There are 11 hidden switches. A switch that is on adds its own fixed numbers to the row, and there is some noise. The rows also spread widely along 14 directions, which tell nothing about the answers.
Known rows, each followed by its switches (1 for on, 0 for off):
-167  163 -171 -198   58  -22  221  -83  120 -212  110 -344   69  414  -17   19  104 -243   46 -245   55  197   70 -210 -374  -90   19 -119 -146   22   65 -117 -> 1 0 0 0 1 1 0 0 0 1 0
  94 -197 -241 -210  329 -100  136  403    6 -337   79 -333 -197  404 -626 -143 -108  241 -573  168  122 -386 -333 -525    6 -212 -313 -450   88 -267   -2  -55 -> 0 1 0 0 0 1 0 1 0 0 0
 115  320  219 -351  512  -44  -46   -4  -90 -428  257 -168   42  108 -306 -207   97 -293 -263 -371   50  162   96 -228 -347 -370    0 -243   70   11  161 -376 -> 1 0 1 1 0 1 0 0 1 0 1
 -83  123  -35    9  125   92  117  225  251  111  259  -85    3  283 -265  226  145 -137  -50   13   37  -55  -38 -184  -36 -230 -139  -79 -143  -28 -108  -65 -> 1 0 1 0 0 1 0 1 0 1 0
 -24  155   -9   36  169  470 -147 -207  100  303  -75   -7   73 -160  372   -6 -258 -188  225 -224  194   31  162  203   93  -84   31   90 -132 -296 -417  -10 -> 0 0 0 0 1 0 0 0 1 1 0
 244  293  229  186 -126 -181 -227   52 -178  270  274  211  200  -39 -232   26 -179  -92   78 -179 -127  158  145  224 -235 -324   84   59   37  125  221 -193 -> 0 1 1 0 1 0 1 0 0 1 0
-126  220 -207   39 -110 -248   46  225  -85   53 -159 -164   71  -17 -442  247 -120   76  112   48  -87  260  -64   68  154 -156  313 -396 -276 -105  -13 -181 -> 0 0 0 1 1 1 0 0 0 0 0
 -69  303 -304 -223 -259  -22 -150 -149 -199 -296   87 -423  348  -53  -88  208   77  298   25 -103 -115  330 -117  -88  -58  141   64 -365   -8  -45  -54   81 -> 1 1 0 0 1 1 0 0 0 0 0
 198  199 -424 -153 -120   53  -99  -38 -125   -2   16 -238  -39 -172 -313  289   44  460  -83  -47  -15 -142 -409 -189   45  126 -201 -436 -137 -165 -221  -12 -> 0 1 1 1 0 1 0 1 0 1 0
-223   84 -212 -299 -164 -172   98  221   83  124 -314 -322  218  473 -551 -187   91  -73    3 -154   22  349  180  110 -254  -26  355  -82 -352 -152   34 -101 -> 1 1 1 0 1 1 0 1 1 0 0
-375  194   55 -122  161  -87   63  274  134  123   14 -197  -55  221 -241   -2  229 -413  -19 -136  126  426  424  278  -46 -119  354  -89 -376 -392  131  -57 -> 0 1 1 0 1 0 0 0 0 1 1
 123 -138 -419 -117 -138 -314  330   80  -32   92 -440  -29  -67  -96  149  235 -425  283   98 -149 -172 -139  -57  -39 -418    8   99  176 -253 -153 -238   79 -> 0 0 1 0 0 1 0 0 0 1 0
  14  232  -69   78   44  150  126  -57  103   57  -92   90  123   10  168  186 -135 -183  261 -135  -50  157   91 -114  -47  -55  113  124 -236   85 -265 -186 -> 0 0 0 0 0 1 0 0 0 1 1
 133  110 -106  -63   83   52  -75  -74  -28 -162   35  -96   30 -150   53  216  -21   89 -145  -83  -15  -19   23  -10 -122    7  -56   32   -3   77 -233  -20 -> 1 0 1 0 0 1 0 0 0 0 0
-108  224  108 -254  147 -173   65  185 -238  340 -312  221    6 -274  -44  355  200  -50  151 -334 -141  354  497  331 -233   30  296  260 -525 -284 -172  -97 -> 1 0 1 1 0 0 1 0 0 1 1
-270 -119 -137 -188 -166 -243  -60 -125  -32  301  111   46   19  105  -75  122  185  134  115  -50   67  264  152  303 -186 -159    5  -43  -69 -133  373   -2 -> 0 1 0 0 0 1 1 1 0 0 0
  -5  -59 -109 -239    1 -451   17  -85 -211   24 -238  129   41  215 -474  -74   51  165  -42  -82  -24  164   91    9 -276 -149   89  -21  -65  282  385 -354 -> 0 0 1 0 0 1 0 0 0 0 0
 113  264  175   72  260  121 -224  124 -264  180   -6  254  149 -332  -92  109 -324  113   21   -3  -90   15  -25  -81  418 -258  -16 -178  -25 -253 -198 -182 -> 0 1 0 0 0 0 0 0 0 1 1
-219   38  -71 -191  -14  167 -290  147 -220  149   68 -207  259   61 -194  -22  206  100   33  -49   98  339  248  172  -65    3  124  -20 -141 -448 -107  102 -> 0 0 0 1 1 1 0 0 0 0 1
 200  370   18  -59  228    2   31  -83 -114  -91  395  110  -61 -410  192  512   66  -61   12 -251  -90  -28   17  -85 -116 -192 -164 -204  -42    9   -1  -64 -> 0 1 1 0 0 1 0 0 0 1 0
-395 -153  -61 -482  417   10 -117  -19   82  192 -523 -185   82 -212 -178  120 -238  375  149 -174   55  -68  157  238 -156 -232  118   83  -85 -416 -286   25 -> 1 0 1 0 0 0 0 0 0 1 1
-252  290  193  -48  199  -84   93  -93  119  111   83  308   81  -27   92  467  243 -226  279  -29 -140  258  333  -43  -20 -229   66  300 -108  421  -36 -206 -> 1 1 1 0 1 0 1 1 0 0 0
-335   -5   22 -585  407  196 -271 -202 -203  128 -115   -9  246  130 -329   -9  352  209   94 -200  179  157  233 -117 -108 -111 -192  -78  -10  -87  101 -208 -> 0 1 0 0 0 1 0 0 0 1 0
 159  -24 -334   33 -295  141  -94  -76 -228  535  -85  155  274   -3  -87   73 -174  558  115  -25 -103 -217 -425  -87  152  -87 -252  -87  -98 -139 -103   49 -> 1 0 1 0 0 1 1 0 0 1 0
 156  -90 -260  143 -193   62  -39   73  -14   38    6 -102   99  467  -23 -453 -360   -7 -252   83  -16  -84 -308 -343   28  -52  -97  -13    6 -213  -47   -5 -> 0 1 1 0 0 1 0 0 0 1 0
-236  459   63 -353  378  -23  -27  642  136 -175  -59 -388  364 -318 -866  482 -126  193   98  -63 -203  196    8 -182  115 -391  306 -584 -217 -341 -347  -32 -> 0 1 1 0 0 1 0 1 0 0 0
 -14  -23 -121  -82  203 -344   61   52 -204 -198 -232   86 -160 -203   30  181 -292   91 -201   65  -86   59   65  -63  102 -115  119 -116  -45 -113  -40 -135 -> 0 1 0 0 0 1 0 0 0 0 0
   0  216  -15  377 -278 -148 -150   47   53   32  446   53  153 -129  145  213 -345  -65   44  180 -245  291 -114   44  195 -276  113  -59  117 -105   19   83 -> 0 1 1 0 0 1 1 0 0 1 0
  60   89 -180  146 -225   24  -68  101   33  133  -37 -130   82 -101    6  213  -93    3   56  -42    2  136  172  311 -145   24  234  115 -185  -89 -238  103 -> 0 0 1 0 1 1 0 0 0 0 0

New rows, each followed by its switches (1 for on, 0 for off):
 -29  232 -203 -314 -104   77 -100 -583  -62 -240  150 -203  317  164  229 -118  -29   87  174 -282  -29  255 -193 -288 -243   -9 -161 -172  158  164  124 -166 -> 1 1 0 0 0 1 0 0 1 1 0
 183  156  -80  140   59   56 -241  -52  -28 -328  396 -200 -126  180 -206 -216  -86   -7 -482  149  118  -46 -313 -280  295  -23 -253 -415  214  -79   83 -128 -> 0 1 1 0 0 0 0 0 0 1 0
 -83  -72 -151 -217  -62 -347  196 -172  -28  211 -287  150  121  177  -27  209 -142  251  273 -154 -214  -52   28  -80 -498 -193  -27  355  -61  288   81 -119 -> 1 1 1 0 1 0 1 0 0 1 0
  67  -93 -285 -145  -98   43 -130 -215 -239  283  -79 -142   42  -25   37  -47 -207  408    7 -234  100 -244 -171  213 -235 -144 -174 -162  -12 -339   68   45 -> 1 1 0 0 1 1 0 0 0 1 1
-207 -128  -27 -256  216   26  -54  176 -137  310   81  188  -77  341 -297   46  567  -40 -202   61  148  100  333  -78    4   32 -211  138 -231 -199  117  -69 -> 0 1 1 0 0 1 0 1 0 1 0
-110  101  159 -116  341   93 -413    2  -94 -169  351 -122  -33   74 -370  -44  229  -58 -303   84  135  170  124   -9   40 -184 -112 -106  163 -177   50 -161 -> 0 1 1 1 0 1 0 0 0 1 1
 200  184  -71  391 -107  175 -195  -42  160  139   18  -31   13 -200   86   28 -525   97  -74   98  -18 -220 -371  145  397 -214   21 -168   48  -53 -267  -71 -> 1 1 1 0 0 0 0 0 0 0 1
  -9 -120 -333   46 -387  -46    4  -22   52   40 -107 -253    7  422   98 -304  -14 -105 -251  -37   94  207   25  144 -148  220  136  120 -214 -173    7   72 -> 1 0 1 0 0 1 0 0 0 0 0
 -52  156   50 -160  171  -28 -118  102  -30 -105  -32 -208  138   17 -331   33 -127  134  -68 -106    4  125   51    6  -60 -118   49 -159  -42 -171 -120 -116 -> 1 0 0 0 0 0 0 0 0 1 1
 -64   11 -316 -138 -114  -97 -246 -760    5   36 -274   42  -40  -71  103   95 -156  372  143  -46   61  -45 -245   83    2  -14 -125  -20  168  428   59 -298 -> 1 1 1 0 0 1 0 1 0 1 0
 253 -238 -328  -38   25 -224  187  189  -32  -73  164 -212 -304  132 -260   64 -115  344 -447  -23   85 -422 -291  -12 -310 -180 -273 -160   -4 -339   76  131 -> 1 0 1 0 0 1 1 0 0 1 1
 -45  124  -77 -177 -136   38 -139 -370 -176  198 -125  119  388  199   64 -148 -125   65  330 -197  -42  278   90  -89 -188  -89    5  171   10  205  -27 -235 -> 1 0 0 0 1 1 0 1 1 1 0
-316  332  161 -393  437  -28 -103  -26   60 -105   70  -34  340 -270 -262  409    6  100  385 -168 -205  217   62 -182 -180 -525  112 -130   66   91   -5 -235 -> 0 1 1 1 0 1 0 0 0 0 1
  85  115  -62 -115   88 -103   31   63   39  -96  101 -306 -152   65 -235  166   63  -92  -85 -280  169   18  256  314 -576  -82   95  -50 -158 -120   43  -61 -> 0 1 0 0 1 1 0 0 0 1 1
 220  117   -1   11  101  587 -194   27  212  353 -104  -11  274 -151  174  -38 -404  118  138 -199   21 -335 -127  -84  -53 -160 -122  238  -44 -155 -625   86 -> 0 1 1 0 0 0 1 1 0 0 0
-123 -109 -123 -341  223 -471  184   89   42 -133 -308  -85  -54  -56 -336  540 -147  374   74  -23 -218 -114   61  -65 -505 -263   43  101  -24  170 -104 -156 -> 1 1 0 1 0 1 0 0 0 0 0
  52  307  -45  -99   34   10  -89  100  -79   26  235 -268   -3 -142 -284  265  281  -52 -144 -304  137  135  190  388 -210 -104  113 -318 -220 -173   86  -25 -> 1 0 1 0 1 1 0 0 0 0 0
 -87  193 -119  341 -251  -36 -214   -4  185  103  170 -181   28   19 -196  103 -211  -47  -48  152   21  206 -164  286  328 -156  179 -278  -49  -76  -26  -70 -> 1 0 1 0 0 1 0 0 0 1 0
 319  -69 -295   99 -521  -79   41   18  -33  183   15   13   50  -12  227  210 -183  306   83   30 -130   13   21   62 -317  306 -107  316 -106 -106 -331  241 -> 0 1 0 0 0 0 0 1 1 1 0
-125 -244 -401 -381  152 -185  109  -76 -179   89 -310 -112 -234 -149  108   81 -109  340  -62 -175   55 -133  -79   56 -246  -45  -45  -75 -189 -541  -48   78 -> 0 0 1 1 0 1 0 0 0 1 1
 327  278  -20  146 -107  143 -159 -202 -150   20  441  161   28 -348  303  300   46   15   11  -86  -38   90   23   77  -52    0 -163   40   52   -3 -110   37 -> 0 1 1 0 0 1 0 0 1 1 1
-103  -80  121 -232  233 -196 -161  -72   87  152 -177  -86 -111  -57 -542  145   30  207  -12 -107  221   27  298  593 -294 -257  102  -12    2   44  129 -241 -> 1 0 0 0 0 0 0 0 1 0 1
 -74  310  262  -41  401   29 -205  348   43   58 -374  -89  163   49 -714  -84 -281 -260  -44  -96   11  221  214   87  105 -338  441 -184 -246  -52 -222 -504 -> 0 1 0 1 0 1 0 0 0 0 0
-472   61   76   57  160   48  160  159  316   18  259  -38  -33  175  229  243  196 -348   47  163   45  320  248   16  252 -154   57   66 -164 -221  -52   59 -> 1 0 0 0 0 0 0 0 0 0 1
-102  -80   73 -141  208   48   26   24 -133    4  276  174  -62  127  134  227  408   23 -144   54   77   46  341  -78 -118   -5 -267  332   10  -17  -70   76 -> 1 0 0 0 1 0 1 1 0 0 1
  96  373  150  141  -54  -74 -147   68 -178  133  193  215  127 -199    1  144  -49 -188   41  -82 -125  355  162   70  168  -88  105  -85 -135  -66   33 -157 -> 0 0 1 0 0 0 0 0 0 1 0
 359  309  -91  483 -456 -180 -101    2  -35   53  240  -13 -129  170  -12 -136 -133 -430 -187  -89  -12  327    9  258  -79   80  239  -46 -222   61   97 -239 -> 0 0 1 1 0 1 0 0 0 1 0
  36  -53  -89 -143  184  -80  -70 -182 -107   37 -118   44   28 -131 -157  271 -123  288  124  -76   47 -156   73   82 -274 -258  -87   53  111  220  -22 -184 -> 0 0 0 0 1 1 0 0 0 0 0
 352  392  -95 -198 -226   79 -258 -271 -487  136  -73  126  329 -627  232  199   20  250  239 -514 -118  280  146  308 -268  158  140  -39 -213  -41  -64  -44 -> 0 0 1 0 0 1 0 0 0 0 1
  95  180  -88   -6 -126    8  -64   17  -13  141  281 -220  106  128 -403  126  169   31   83 -211  154   57   41  268 -331 -196   -7 -285  -82   54  256 -122 -> 0 0 0 0 1 1 0 0 0 0 0
-137  454  214  -82  392  185  -11  182   -8  128 -167  -11   17 -256   99  164  -56 -451    8 -367   49  339  386  196  238  -47  318 -171 -472 -403 -324 -192 -> 1 0 0 0 0 0 0 0 0 1 0
-204  141   58 -153  204  103 -196 -348  -97  163  -37  151  178  114   -5  -74  -33  -10  214 -120   43  158   67 -116   84 -247  -89    2   78  122  120 -290 -> 0 1 0 0 1 0 1 0 0 1 0
-276 -112 -235 -475  402 -509  418 -169  -67 -244 -499  -37 -221  -98 -138  387  -98  248  123 -139  -16  -13  122   11 -304 -267  154 -100 -111  122   80 -263 -> 1 0 0 0 1 1 0 0 1 0 1
 433  381   60  516 -191   99   63   -9  -29   29   48  303  232 -404  743  303 -762 -321  339 -111 -328  153  145  -32  -78 -135  242  441  -70  103 -641   -1 -> 0 0 0 0 1 1 0 0 1 1 0
-353 -125  -18   35   -9  -39 -123  -18  374  454 -320  -49  -16   45 -215  376 -181  199  271  123    6    6  147  432 -108 -199  160  321 -146  -10 -314  -72 -> 1 1 0 1 0 0 1 0 0 1 0
-345   64  -17  -99  277 -450  158 -211  227  -23 -202  103 -166   30 -310  388 -173   -8  217   61  -26  112   16   30   14 -431  127 -157  -19  393  175 -493 -> 1 0 0 0 0 1 0 1 0 1 0
-328  -66 -137 -198 -115 -185 -133   79  126 -101  251 -407  142  314 -511  157  104  361  -79  206  -20  144 -106  -32  -90 -106 -152 -245  161 -162  155   81 -> 1 1 0 0 0 0 0 0 0 1 0
 401 -122 -143 -238  127 -423  -38  -96 -492  -81 -182  209 -203 -142 -321   14 -193  478 -268  -63   -5 -240  -16  -94 -282  -59 -249    8  154   73   54 -176 -> 0 0 1 0 1 0 0 1 1 1 0
 236  285  108 -138  101  -23 -183   99 -332 -188   23    0  103  438 -623 -346  454 -239 -489 -183  120  313  237 -122  -75  145   16 -131 -179  270  230 -452 -> 1 0 1 0 0 1 0 0 0 0 0
-143  277   68  106   14   45 -173  -15  442  -44   72 -192  217  -25 -332  527 -142  108  296  161 -206   73  -68  -38 -119 -223   68  156   99  401 -414 -135 -> 1 1 1 1 0 0 0 0 0 1 0
 247  227  -18  -28  109  258 -199  269 -138 -101  353 -160  197 -287  -80  231 -189  198 -132  -68  -51  -54  -63 -208  -34  -76 -198 -200   39 -391 -432  177 -> 0 0 0 0 0 1 0 1 0 1 0
 -52   48  -28 -204   96 -162   20  401 -160  -52    3  -46   15   23 -286  328  307    4 -210   19  -82  267  417   -7 -217  139   95  164 -285 -263 -170  105 -> 0 1 1 0 0 1 0 0 0 1 0
 -82  104   72  216  -14  149 -101  226  221  227  108  -24   64  145 -259  227   -6  -77   31  186   31   71  108   89  165  -61    8   73 -147  -70 -247  -43 -> 0 1 0 0 0 0 0 0 0 1 0
-192  265 -177    3 -128  -77  -86   22  -98  -63  359 -159  141   59 -138  208   51   41  115  100  -75  347 -149 -218  181 -137  -20 -376  -24 -184   39  -45 -> 0 0 0 1 1 1 0 1 0 1 0
-155    9 -184   91 -212 -245  -73 -746  192   90  132   69 -192 -229  579  365  -75  -20  247 -147   39  200  104  524 -276 -120   51  221   96  310  218  -77 -> 1 0 1 0 0 1 1 0 0 1 0
-293   68  230 -357  667  284 -141 -161   63   96  -20  106  -58   61   86  -43  328 -429    8 -298  232  137  461   22 -177 -246  -18  209 -118  -36  -27 -312 -> 0 0 1 1 0 1 0 0 0 0 0
 259  -71 -329 -116 -181 -214  -99 -395 -240  -88  -94  -43 -187 -171  161  110   51  307 -229 -190   69  -60  -14  279 -325  196 -109   18   10  113  104  -46 -> 1 0 1 0 0 1 0 0 0 0 0
 132 -126 -136  -69  -77  -74 -349 -232    1  -10  252 -208  133  396 -744 -284 -104  434 -222  103  155 -192 -406  -36 -117 -345 -324 -315  412  197  330 -240 -> 1 0 1 0 0 1 0 0 1 1 0
 287  254   -1  142 -225  236 -234  109   11  268  104 -140  134   14   -7 -129 -210 -113   29 -260   50  117   47  180 -182   73   41   10 -210 -274 -292  -45 -> 0 0 0 1 0 0 0 1 0 1 0
-213 -107 -175  -10  129 -268  -38 -299 -204   27 -267  204 -262  205   80 -144  -40 -142 -179  113  105  173  136   29  214  -61   88   55  -50   51  214 -297 -> 0 1 1 0 1 1 0 0 0 1 0
 -65   62  -31 -118   49  364 -133 -156   40  477 -177  126  316 -164  143  333 -110  314  439 -131   -4 -187   39   55  -66 -158 -153  258  -62  101 -426  -11 -> 1 0 0 0 1 0 0 1 0 0 0
 -12  288   90  -77  247  188 -240  -70   38   -9   78   36    1 -164 -279  452  346   21   67   19   45  156  222   22   18   80  -74  113  -81  228 -312 -202 -> 0 0 1 1 0 0 0 0 0 1 0
 367  320 -139 -142 -137 -256  102  208 -188 -214  -67 -205   52   42 -428   -6  -36   89 -164 -295 -117  128  -16  -75 -403  133  127 -226 -254  -43   47 -147 -> 0 1 1 0 0 0 0 0 0 1 1
